There are 4 ways to turn a row about zero (a turn may also mirror it). The second row of each pair is the first, turned, with some noise. The first 36 pairs use one turn. New pairs use 2 turns, one after the other, and a turn may come again.
In the rows, zero is written as 128.
Some pairs, each with its turns in order after it:
[167 153 114  81 133 113 150 136]
[152  89 112 119 104 103  84 126]
J988

[ 95 150 119 121  92 142 111 147]
[142 152 128 129 155 159 100  99]
J988

[186 122 143 133 145 148 125 149]
[113 147 131  81 102 148 118 153]
J194

[129  81 157 125 135 109 101  79]
[ 64 108 133 140 117 118 165 108]
J988

[102 109  86 102 107 162 124 126]
[166  83 143 156 128 143 116 140]
J194

[163  98 128 180 137 100 127 117]
[153 176 116  84 142 120 115 111]
J194

[124 101 174 169 177  97 159 119]
[160 151 130 161  56 128 129 159]
J46

[179 165 134 123  92 147 157 138]
[182 115 106 158  89 128 153 130]
J741

[125 175  93 109 140 113 100 112]
[105 130  74  95 116 105 134 141]
J741

[114 104 161 160  72  64  89 161]
[ 80 139 217 102 157 147 110 114]
J988

[177 148 152 162  88 134 156 156]
[105  95  94 126  88 173 143  97]
J46

[105 105 152 156 118 149 104 148]
[160 157 102 110 116 125 117 100]
J46

[113  91 209  89 114 112 127  92]
[142 130  84 197 120  61 117 112]
J46

[128 117 112  57 136 128 147 110]
[133 132 162 179 106 173 132 125]
J194

[124 101 147  93 146 141  94 127]
[132 139 118 117 134  67 104 128]
J46

[ 91 137  85 116 122 130 171 181]
[156 116 129  95 159 149 193 149]
J46

[ 99 108 141  81 124 125 175 126]
[134 119 138 167 108 164 174 102]
J194

[ 94 143 115 109  73 129 133 150]
[107 147 113 175 128  98 160 108]
J741

[ 71 143 107 145  92 129  92 125]
[ 88 171  88 144 158 128 135 100]
J741

[ 91 112 109 138 105 141 113 109]
[161 139 138 133 162 134 114 107]
J46

[ 85 198 131 120 128  99  97 155]
[172 155 154 124 172 105 109  71]
J988

[117 136  90 127 122 126 116 105]
[113 138  99 130 159 118 120 125]
J988

[138 106 179 147 140 115 142 152]
[144 132  91 135  74 119 133 133]
J46

[122  95  94 115 155 181 130  79]
[124  94 133  88 180 151 174 140]
J741

[125 144  90 116 133  50 171 113]
[ 95  78  99 155 119  94  89 171]
J741

[112 155  87 118 175 145 131 127]
[ 85 101 107  91 111 142 152 135]
J741

[108  87 122 126  94 166  66 146]
[123 199 147 123 166 130 166 123]
J741

[169 126 154 124 127 151 152 141]
[112 133 141  89  90 146 142 130]
J194

[158 117 110  99 102 141 175  71]
[ 96 122  65 109  82 124 103 136]
J988

[141 136  71 115  92 167 138 116]
[167  91 172 133 101 118 103 144]
J194

[117 153 128 126  96 149  95 153]
[149 132 132 117 160 169 118 101]
J988

[159 121 160 143  91  60 131 103]
[120  97  88 190 109 151  94 148]
J46

[154 172 144 112 196 146 115 154]
[201  85 129 137 127 104 156 118]
J988

[155  89 132 115 139 120 138 146]
[142 154 128 113 123 165 143 139]
J194

[198 135 211  66 167 132  51 108]
[ 16 167 158 101 153 204  91 153]
J194

[145  86 183 157 145  81 116  76]
[164 124 150 111 171 128  43 133]
J741

New pairs. What belongs after each?
[146 165 106 124 120 137 137  51]
[159 193 120 155  92 122 117 102]
J46 J46

[156 126 133 127 142 149 100 118]
[112 133 154 135 100 144 135 147]
J741 J194

[109 121 108 102 122  97 177 115]
[114 116 139 159  91 170 129 104]
J194 J46

[115 137 118 165 106  96 139 117]
[107 118 135 158 116 137 116 167]
J194 J46

[141 150 109 146 144 112 102 130]
[136 106 140 143 130 119 129 162]
J741 J194

[141 114 142 157 100 106 127 136]
[128 146 104 131 133  94 151 120]
J988 J46

[152 131 143 116 122 138 140 148]
[155 142 143 136 137 125 146 130]
J988 J741

[129 146 151 144 143 156 125  94]
[104 117 134 126 145 100 125  93]
J46 J194

[164 146 126 158 124 124 157 120]
[139 140 142 150 158 142 147  98]
J46 J741

[113 174 161  95 151 137 123 116]
[140 159 172 116 129 118 102  93]
J988 J194

[191 114 190 185 139 123  99 124]
[130 115 143 138  93 192 200  92]
J988 J194

[145 100 128 201 115 136 172 132]
[105  92 134 142  96 121 189 170]
J988 J194

[154  85 103  93  83 109  97 123]
[ 95 146 115 109  64  90 140 117]
J194 J46

[147 125 100 169 161 111 127 120]
[153 168 143 134 110 121 149  97]
J46 J741

[127 104 128 117 101 107 129 170]
[131 160 100 117 115 108 107 101]
J988 J46

[138 122 122 132 152  98 131 155]
[114 151 116 107 145 139 150 137]
J988 J194

[ 91 126 116 147 143  76 111 120]
[110 148 165 124 112 159 118 167]
J194 J46

[ 91 119  83 107 107 123  99 112]
[130 162  88  80 134 138 106 134]
J194 J194

[136 151 132 109 127 122  48 150]
[115 121  58 147 142 138 145 171]
J194 J194

[142 200 178 144 171 139 112  94]
[158 188 118 156 208 139 119 138]
J194 J46

[137 124 149 108 128  80 152  75]
[107 137 106 160 164  78 103 122]
J988 J741

[127 121 131 121  82 150 153 149]
[139 144 117  97 107  99 129  94]
J741 J194

[163 117 139 106 107 125 121 118]
[123 167 139 111 119 125 140 145]
J741 J194

[ 83 128 182 160  65 156  94 135]
[ 88 147 130 136 103  82  56  83]
J741 J194

[127 124 151 167  96 160 156 123]
[145 106 143 132 167  85 132 145]
J194 J741

[150 129  87 152 127 132  83 197]
[140 132 196  74  91 155 131 135]
J988 J741

[120  85 151 132 133  92 171 115]
[108 108 170 141 137 136 182 124]
J741 J988

[112  74 132 105 138 123 152 103]
[109 156  84 119 138 169 141 115]
J741 J194

[109 136 154 133 155 123 130 162]
[154 136 121 111 125 123  84 130]
J46 J988

[ 72 115 157 142  87 107  96 168]
[152 121 122  81 126 146 110  52]
J988 J741

[149 141 127 110 120 144 106 114]
[137 109 119 119 118 110 102 138]
J741 J988

[106 117 145  77 158 127  96 150]
[152 129 130 126 163 177  87 133]
J988 J741

[ 70 131 175 129 105 133 120  83]
[153 140  98 148 140 152  90  65]
J194 J194

[123 122 155 139 165  76 165 141]
[152 113 136  93 110  95 170 159]
J46 J194

[117 128 110 122 148  98 124  89]
[115 151 146 132 146  87 116 130]
J988 J988

[139  71 146 126 168  98 137 124]
[134  93 178 151 123 148 154  96]
J741 J988

[102 163 146 154 130 100  91 121]
[ 98 167 142  99 147 157 142 116]
J46 J46

[131 122  96 111  98 124 120 110]
[140 154 147 110 158 120 110 139]
J988 J46

[109 101 114 159 127 128 117 161]
[100  92  96 128 121 109 126 123]
J741 J194

[171 149 175 143 124 116 101 150]
[114 133 154 121 119 191 147 100]
J988 J194

[136 121 116 159 121 146 115 111]
[136 144 130  99 135 103 128 147]
J194 J741

[131 139 120 100 123  96 106 149]
[132 142 155 112 145 113  95 114]
J741 J988

[113 116  89  94 142 114 198  96]
[117 146 155  98 204 123  87 130]
J988 J988

[166 109 120  93 128 125 143 136]
[ 99  97 140 102 106 123 144 133]
J194 J194

[160 140 111 120  91 161  95 160]
[102 117  91 184 132 113 121 107]
J46 J988

[121 132 119 119 122 182  82 144]
[134 127 184 104  99 119 124 108]
J988 J46

[114 169 121 138 120 142 141 174]
[156  77 116  99 130 129 142 118]
J988 J988

[148 134 114 132 140 139 144 174]
[124  94 101 110 143 143 153 127]
J194 J46

[ 89 167 151 121 109 173 203 129]
[193  80 122 190 139 146 119 103]
J194 J46

[127 126 141 141 194 165 181 108]
[129 102 148 135 195 158 104  77]
J194 J46

[ 91 115 163 177 124 127 134 131]
[ 85 109 128 131  91 103 155 102]
J988 J194

[111 169 131 124  40 118 168 142]
[183 159 118  99 136  60  99  95]
J741 J194

[140 115  44  98 139 141 127 109]
[169 109 124  95 126 121 192 165]
J741 J46

[135 163  65 185  93 163 162 174]
[159 185 189 111 160 136 186 164]
J194 J194

